The same things were measured in two ways. Each way mixes the same 4 hidden numbers, adds some noise and spreads widely along 3 directions of its own, which tell nothing about the thing.
In the rows, zero is written as 128.
Some things both ways: the first way, then the second way.
[121 119  93 143 125 148 143 115 127 140]
[144 138 121 115 124  98 149 124]

[113  49  69 131 145 178 165 122  92 156]
[165  36 152  49 177 168 171  80]

[161 140 102 136 142 120 113 133 109 133]
[100 163 103 169 140 144  99  94]

[141 102 108 102 160 140 116 109 110 136]
[141  91 149 102 118 149 131 113]

[ 84 136 144 113 146 118 121 176 100 105]
[140 103 157 174 104 133  59 126]

[206 121  99 133 149 139  90 102 132 160]
[124 144 105 120 102  85 157 113]

[180  95 110 109 161 155  89 102 128 160]
[153 119 123  99 108 119 139 117]

[124 128 124 131 137 139 114 147 117 134]
[141 119 135 132 134 149 109 121]

[113 144 122 145 116 132 130 124 151 118]
[135 133 109 110  96  96 177 140]

[154 125 100 180 100 123 130 171 133 153]
[109 133 117 161 167 130 139 121]

[171 105  98 139 139 129 128 102 141 114]
[ 97 201  73 177 104 121 100 109]

[136 100 122 149 133 174 122 140 144 128]
[163 108 138  88  83 108 141 122]

[166 122 146 139 151 163  94 127 156  96]
[141 157 113 113  36 112 103 123]

[198 141  73 192 111 141 122 151 119 157]
[ 92 122 114 131 140  83 172  85]

[178 108 120 101 178 148  87 117 111 132]
[144  94 191 110  84 171  81 119]

[135 116 111 128 143 164 113 111 131 144]
[167 130 138  97  98 102 136 129]

Other things, the second way, with their names:
(100): [153  85 143 112 197 154 171 145]
(218): [136 137 108 138 177 136 149 127]
(101): [149  27 173  67 121 106 152  62]
(357): [ 98 113 112 116 106 106 151  76]
(187): [123 162 101 109  90  90 166 128]
(270): [105 109 110 104  99 118 139  57]
(413): [152 157 136 105  19 141  78 136]
(106): [161 158 136 144 124 124 131 192]
(296): [120 147 157 227 141 123  57 146]
(74): [144 185 110 150  87  97 136 179]
(248): [110 138 158 157  85 149  63 100]
(408): [122  62 178  72  91 180 103  60]
(55): [ 75 174  94 222 194 107 107  94]
(32): [146  88 150 109 144 124 144 110]
(26): [204  58 193  54  94  86 177 171]
(249): [111 171  84 149 132  88 166 132]
(401): [112 149 112 118  32 114 114 109]
(204): [131 117 142 159 133 163  81 116]
(351): [150  70 185 143 126 154  88 134]
(364): [116 142 110 144 121  87 146 107]
(179): [152 133 151 122  85 137  93 138]
(294): [133 107 109  88 134 146 174 117]
(135): [165  99 119  45 148 159 168  92]
(312): [143 155 137 166  93 128  79 150]
(180): [139 144 107 143 141 112 138 131]
(443): [151  73 154 111 125 149 102  92]
(290): [141 170 108 113  44 100 109 119]
(117): [149 114 143 120  89 146  98 123]
(244): [135 119 130 134  88 131  87  97]
(205): [177 121 137  70  94 130 150 145]
(352): [119 152 122 141 188 133 184 154]
(145): [147  84 168  76 100 185 123 115]
(313): [167 146 141 150  93 145  79 167]
(159): [104 128 183 170 100  92  98 117]
(455): [ 94 170  90 160 111 149  78  77]
(14): [141 132  99  77  78 142 146 111]
(198): [117 115 151 150 132 122 122 117]
(287): [133 139 145 162 106 153  66 125]
(119): [115 113 105 166 158 100 141 109]
(339): [ 95 122 113 117  68  85 120  49]
(397): [135  96 176 105 115 166  92  88]
(94): [165 164 141 161 109 130  67 155]
(99): [126 220 127 228 207 174 101 217]
(414): [150 148 121 172 120 113  87 144]

Some of these things the first way, each followed by its name:
[158  53  80 149 116 137 148 115 138 169] : (218)
[130 199 126 140 119 110  96 132 129 146] : (249)
[131 135 134  99 136 110 100  80 160 134] : (74)
[134 136  90 187  77 116 145 140 150 167] : (352)
[175 129 169 122 165 168  66 129 160 100] : (413)
[149 108 132 112 148 125  99 121 137 133] : (312)
[139  68 114 129 137 141 131 122 143 136] : (94)
[154 184 114 150 127 124  99 147 113 147] : (364)
[110 101  71 129 160 173 158 132  66 129] : (101)
[197 144  74 145 133  92 103 137  94 182] : (55)
[119 121 139 110 140 122 105 143 127 141] : (414)
[116 136 151 142 104 121 102 145 168 149] : (106)
[163  92  89 117 153 142 116 117 105 167] : (32)
[136 145 140 150 137 165 105 168 129 116] : (145)
[196 147 109 124 147 138  81  84 142 155] : (187)
[106 110 132 127 127 165 116 133 141 161] : (26)
[191 132  96 165 142 150 110 142 117 130] : (357)
[144 164 145 156  79  73  84 162 169 192] : (99)
[ 79 134 115 123 116 117 134 144 111 165] : (100)
[128 144 138 106 159 153  98 106 137 111] : (14)
[170 103 121 118 168 155  89 156  99 155] : (443)
[ 87 141 137 139 129 149 132 145 132  98] : (179)
